All groups share one centre, and each spreads out both ways along 10 directions, with some noise.
In the rows, zero is written as 128.
Known rows, each followed by its group:
[177 168 138 148 168 154 123 142  97 104 183  98 161  90 121 138 109 138
 135 130  97 103 109] -> z810
[154 141  86  71 172 218 106 130 145  66  78 122 125 156  86 152  78 107
 135  87 147 110 111] -> z633
[102  59 154 131 107 119 107 118 138 158  81 135  80 150 107  82 189 156
 147 130 172 147 109] -> z497
[ 92 122 124 120  87  56 134 169 102 176 151 161 120  97 140 113 183 140
 117 128 131 149 157] -> z810
[145 167  82  82 108 152 125 141 154 137 127 156  83  91  87 115  95  69
 115  97  82  92 141] -> z633
[126  78 158 123 108 159 135  99 154 160 135  83 131 106 111 166  92 115
 120 165  85 119 142] -> z497
[158 147 172 128  92 161 117 131 128 152 174 101 130  76 114  86 150 145
 116 125 115 112 129] -> z810
[174 152  91  76 159 142 155 174 105  91 101 147 175 119 112 169 107 162
 131 158 125 170 162] -> z497
[ 53  93 111 120 128 134  96  96 127  77  79 146  97 169  97 177  95 134
 110  74 146 153 131] -> z183
[120 105 162 156 181 117 128 117 107 106 101 105 133 161 127  90 140 147
 167 113 164 146  81] -> z810
[102 101 126  96 125 106  90 142 108 131 122 158 131 133 110 159 149 179
 125 120 127 170 143] -> z633
[138 121 128 153 119 108 156  69 139 144 115 142 101 139  99 114 127 147
 131 175  96 129 141] -> z810
[133 141 160 129 142 101 189 164 109 144 159 105 150  78 157  75 136 106
 136 127 129 147 126] -> z183
[116 129 121 138 151 116 136  93 135 130  90 175 108 128  57  99 124 167
 159 108 135 169 125] -> z633
[139 122 128 138 156 115  81 110 107 126 136 150  81 143 114  97 148 145
 141 127  95  98  88] -> z497
[144  92 171  53 150 181  56 119 138 100 134  69 160 155 149 172  61  83
 106 107  86 122 120] -> z633
[ 98  99 175  98 126  98  82 113 103 144 127 142 142 124 106 133 143 186
 125 139 106 176 143] -> z633
[143 168 168 111 129 197 115 121 154 163 171  83 194  79 128 140  94 104
 122 126 127  80 107] -> z183
[153 187  97  78 152 163  61 173 110 108 145 168  93 114 112  66 165 122
 128  60 145  86  90] -> z633
[132 142 121 145 146 189 109  86 155 122 115 114 177 135 110 173 105 144
 128 143 149  91 104] -> z183
[161 117 122 117  92  79 175 176  98 124 147 132  60 107 156  56 158  73
 121 145  91 153 169] -> z183
[ 86 113 148 104 107  55  97 119 130 191 137 165  96 134 146  83 185 128
 127 124 128 130 121] -> z183
[ 88  91 150 124  85  97 132  63 144 157  98 141 107 156 110 127 135 147
 103 170 107 159 172] -> z497
[144 151  74 111  91 158 147 118 162 147 113 157  86  99  87 134 113 107
 115 148  92  96 157] -> z633
[118 132 129 182  92 212 110  89 162 112 140  93 102 119  84 137 105 123
 119  87 144  94 121] -> z183
[155 155 104 139 109 115 192 126 123 155 109 179 107  96  75  71 180 161
 138 178 125 125 149] -> z633
[ 85 164 151 151 112 113  97  42 133 155 171 135 110 141 110 114 115 115
  89 113  93  87 114] -> z497
[148 133 158 175 160 129 116 102 106 115 150 113 163 150 130 138 128 178
 139 164 128 125 106] -> z633
[159 154 120  95 176 158 117 113 122  98 119 122 139 136 111 142  68 118
 130 132  92 106 119] -> z183
[132 152 156 164 104 119  91  83 160 187 161 145 105 107 101  72 162 145
 137 109 126  94 105] -> z183
[121 150 147  84 164 132 125 167 118 112 125 109 143 116 155  91 114  76
 137  83 148 110  94] -> z810
[138  92 138 109 118 107 134  88 122 133  79 162  90 153  90 103 155 175
 136 191 108 168 153] -> z633
[128 183  79 117  99 178 157 120 159 134  99 156 143 128 119 138 129 114
 108 135 172  81 139] -> z810
[103 124 144  44 114 141  84 154 126 168 118 132 169 126 154 130 150 125
 109 131 150 113 125] -> z183
[110 122 110 149 108 103 192 126 156 159 129 123 146  83 130 174  87  99
 125 139 110 130 149] -> z633
[149 148 111 126 138 164  88 147 100 117 167 117 136 134 152 159 142 128
 110 152 121  59 114] -> z497
[125 139 127  93 127 223  90 150 134 104 100 100 158 131 123 145 118 121
 104  97 178  96 113] -> z183
[114 128 116 100  98 107  89 166 100 151 172 141 108 114 161 148 151 113
  96 120  95 100 132] -> z497
[ 94 111 161 111 135  61  76  96 135 147 149 139  86 139 125  95 105  95
 120  74  83 143 113] -> z633
[113 102 167  66 152 137  95 171 108 130 126 119 182  89 107 164 105 160
 130  99 114 176 128] -> z497
[114  80 184 121 128  91 113 112 156 186 162  99  98  65 102 103  75  97
 148  99  57 140 104] -> z497
[146 160  93 129 141 130  65  97 120 114 130 195  77 139  59 118 146 192
 137 101 115 128 115] -> z810
[123 158 126 102 174 113  69 158  79  98 131 171 129 141 106 102 160 175
 136  77 159 141  96] -> z497
[163 151 134 145 120 182 164 155 122 112 163  78 150  77 130 127 110 117
 120 136 127 116 138] -> z183
[186 150 126  99 140 131 127 154  94 122 139 137 103 132 128  55 166 128
 139 158 103 121 127] -> z810
[125  99 153  82 125 112  72 129 115 157 153 128  86 114 123 115 117 104
 117 129  58 108 118] -> z497
[ 74 111 144 130 167  28 153 137 103 141 115 160 150 127 142 121 121 144
 152 102 138 183 123] -> z810
[105 179 145 109 122 144 174 120 163 162 142 116 153  87 143 102 107  65
 109 102 139 105 128] -> z810
[171 141 103 176 156 128 114 175  86  99 177 100 124 138 195 139 142 111
 139 134 117  78 100] -> z810
[107 164 104 154  64  86 205 110 164 169 154 136 124  96 155 137 105  84
  98 130 116 141 187] -> z497
[ 75 126 102 137 148 166 124  89 162 106  85 128 157 163 114 184  72 116
 121  92 179 106  98] -> z810
[108 142 146 112 120 138  88  76 174 151 146 128 101 126  99 131  80  97
 116 101  77  96 119] -> z183

New rows. What belongs after each?
[126 140  51 103  87 107 143 180 120 140 106 198  89 108 114 135 175 132
 125 141 142 130 163] -> z633
[ 78 128 142  96  63 114 152 113 169 162 111 141 124 115 122 108 118  91
 101  96 142 172 180] -> z497
[ 96 118 110 102  83 139 156 121 165 158 106 110 135 131 161 158 109  61
  96 140 128 101 156] -> z810
[ 97 114 150 147 101 103  93  26 122 138 127 150 102 177  96 140 131 165
  88 198  80 117 138] -> z497
[139  40 163 127 115 111 154 131 139 171 124  97 115 106 131 124 129 135
 163 190  94 148 130] -> z497
[ 71  75 183 171 145 118  78 108 114 155 140 108 155  97  84 161 137 202
 158 105 151 147  84] -> z497
[111 134 116  95  83 117 197 196 124 164 113 137 166 116 187 109 192 109
 111 164 188 126 161] -> z810
[ 76  71 202 126 121  75  99  90 128 181 155 110 118  92 107 106 120 137
 128 119  76 155 114] -> z497
[ 82 118 105 106 105 115  75  96 149 143 106 159 100 179 130 135 152 121
 109 105 142  94 102] -> z183
[138 155 115 150 185  75 164 166  98 116 127 162 167  88 103 128 126 183
 178  81 152 187 114] -> z497
[146 146 183  74 105 190  81 137 103 148 142 112 163  99  94  99 184 184
  97 159 142 122 136] -> z633
[127  85 159 159 134  85 137 150 123 165 150  97 109  97 150  88 158 121
 164 144 117 117  98] -> z497
[145 112 107 125 110  73 177 169 146 163 135 139 105  92 150 109 136  94
 154 126 115 152 148] -> z497
[113  57 173 105 116  90 119 148 120 175 128 110  94  97 139  85 158 127
 140 143 105 142 111] -> z497
[124 147  90 112 124 180 101 150 146 106 125 113 138 140 146 168 106  86
 114  84 154  71 110] -> z810
[127 136 168 161 190 109  87 152  68 132 173 120 143 110 126  93 167 183
 163 117 142  97  51] -> z497
[115 183 102  97  80 133 124 144 113 133 140 140 146 144 182 118 167  99
  66 132 156  97 164] -> z497
[182 119 134 104 145 180 157 158 101  53 108 101  98 115  86  81 104 120
 135 120 111 175 151] -> z183
[168 159 137 109 161 148 126 116  98 113 143 131 134 162 135  75 140 120
 113 174 108  83 111] -> z497
[119 119 132 177 102  56 129 131 105 148 182 153  90  77 107 125 146 160
 132 110  94 168 154] -> z183
[142 125 113 120 113  80 158 169 121 151 119 142  92 127 160  69 182 103
 139 134 138 134 133] -> z497
[ 87 160  81 111 163  35 160 161  93 141 147 152 162 132 202 166 117  78
 113 145 106 114 130] -> z183
[151 127 141 109  92 121 133 132 104 154 122 148 115 127 122  76 200 164
 120 186 138 123 155] -> z633
[116 143 130 130 110 152 120  81 174 162 107 128 120 162 143 100 148 101
 118 147 153  61 110] -> z183
[135  89 126 130 144 150 155 104 149  98  92  89 147 169 146 172  77  99
 138 165 125 131 130] -> z633
[ 86 108 109 113  80  73  97 176 150 167 125 163  56 108 130 104 158 102
 129  47 139 150 140] -> z497
[115 156 166 172 133 121 213 120 139 164 141 105 179  65 119  84 128 132
 148 139 159 140 124] -> z633
[104 136 131 107 121  91 203 160 150 166 119 131 136  63 125  86 112  85
 135 104 138 156 139] -> z633
[ 99 101 150 134 132  98 130 118 141 131 127 110 151 123 136 169  90 114
 132 111 119 152 131] -> z633
[100 132 129  83  44 156 122 147 137 163 155  99 135 131 189 131 157  63
  63 153 130  80 158] -> z497
[140 169 117 128  96 151 183 124 138 130 137 116 164 134 165 145 137 110
  90 176 145  99 158] -> z497
[111 164 131 118 153 128 116 117 133 129 126 147 134 116  95  97 114 130
 134  76 143 130 101] -> z810
[161 117 127 126 165 112 124 161  99 131 149 125 109 113 129 104 151 140
 162 147 108 110 107] -> z497
[138 102 160 111 164 111  45  81 105 100 113 145  74 206 116  72 147 153
 134 130 116 139 102] -> z633
[132 186 136 106 176 133 101 139  95 103 151 136 186  98 105 151  94 147
 118  91 119 138 116] -> z497
[148 194 117 124 136 118 146 124  94 119 178 124 186 111 146 170  98 115
  96 170  80 110 152] -> z497
[134  85 102 139  95 118 159 159 171 153  83 142  77 122 125  93 157 120
 166 104 160 158 146] -> z497
[ 77 156 115 152 163  98  53  88 129 134 155 167 130 121  77 176  97 172
 130  57 112 129  95] -> z183
[124 110  85 173 103 143 145 141 164 130 101 140  90 127 121 135 154 131
 149 102 170 111 128] -> z497
[113 148 100 143 167  85 139 131 122 114  84 178  76 154 112  46 161 133
 162  74 180 140  89] -> z633
[129 106  95 159  70 150 181 156 176 156 108 118 110 100 142 152 139 102
 141 126 169 133 149] -> z497
[143 159 105 121 101 102 164 154 113 147 142 138 115 128 183  88 166  91
 111 148 132  98 149] -> z497
[152 179 108 139 145 142 109 111 123 115 174 124 136 114 136 151 103 111
 106 142  86  73 114] -> z497
[104 103 170  91  92 104 147  96 144 173 138 112 131 101 122 127  86  97
 100 153  64 161 160] -> z497
[105 101 168 121 129  98 103 117 108 141 137 130 119 114 110 100 146 143
 136 139 107 139 111] -> z497
[183 128  90  97 153 155  80 133 104  73 113 139  95 186 134 144 129 132
 127 153 100  94 124] -> z633
[153 168  52 163  85 156 168 109 174 108 117 154 113 145 127 169 119 116
 109 138 142 115 178] -> z497
[124 134 162 139 139 140 203 126 137 151 109 108 195  65  93 121 104 162
 144 165 141 164 142] -> z633
[ 88  75 134 143 127  69 133  73 120 123  87 167  88 155  79 111 132 178
 137 147 113 189 143] -> z183
[151 141  96 145  92 151  90 160 105 127 150 154  95 126 128 120 194 152
 112 146 144  87 138] -> z810
[131  82 137  81 118 123 130 176 115 126 136  91 163 150 206 196 117  86
 107 170 105 127 154] -> z633
[145 171 124 102 146 190  82 126  96  92 142 120 143 155 128 128 141 136
  99 145 132  70 108] -> z497
[139 133 145 107 113 154  89  58 118 130 153 126  98 171 138 125 115 109
  76 197  60  67 137] -> z497
[108 203  91 174 120  81 174 102 128 114 140 174 155 122 122 136 124 145
 115 114 151 155 156] -> z497
[125 203 121  87 104 115 160 118 106 118 134 148 156 156 162  81 149 102
  67 155 141 126 165] -> z497
[ 98 181 109 164 132 129 104  69 125 111 152 161 162 139  95 203  86 170
  99 119 110 128 146] -> z497
[127 150  98 158 168 110 140 115 123 110 137 144 129 116 109 164  85 131
 146 112 108 137 111] -> z633
[103  97 179  88 158 151 109 181 101 128 106 113 168 109 125  91 160 163
 151  97 183 160 102] -> z497
[147 173  85 172  79 128 202 128 164 151 158 126 128 103 168 147 107  72
 105 135 123 101 168] -> z497
[121 172  85 124 100 175 119 126 143  97 130 145 155 138 116 187 111 129
  94 103 156 116 158] -> z497
[153 187  80  90 122 191 137 129 140 115  87 159 143 134 102 133 132 139
 114 156 150  95 149] -> z810
[134 196 141 124 148 138 156  75 122  99 147 124 202 122 116 144  82 138
  91 161 105 136 155] -> z497
[102  94 123 128 138  73 155 109 133 138 106 153 128 127 109 160 101 138
 144 144  97 178 144] -> z633
[119 148 137 165 139 179 120  57 151 104  98 136 130 163  76 128 106 166
 133 122 155 110 108] -> z497
[171 108 121 103 130 104 162 166 145 148 126 120  72 100 136  69 139  75
 157 121 103 132 122] -> z497
[109  45 137 117 114  97  55 143 128 164 130 136  34 125 114 101 171 136
 156 113  95 107  93] -> z497
[129 183 198 108 183 100 111 122 128 191 163 136 207  84 129  71 145 155
 161 117 143 119  69] -> z183
[142  48 127 172  84 130 133  99 179 176 139  99  79 111 120 158 112 108
 141 173  71  99 130] -> z497
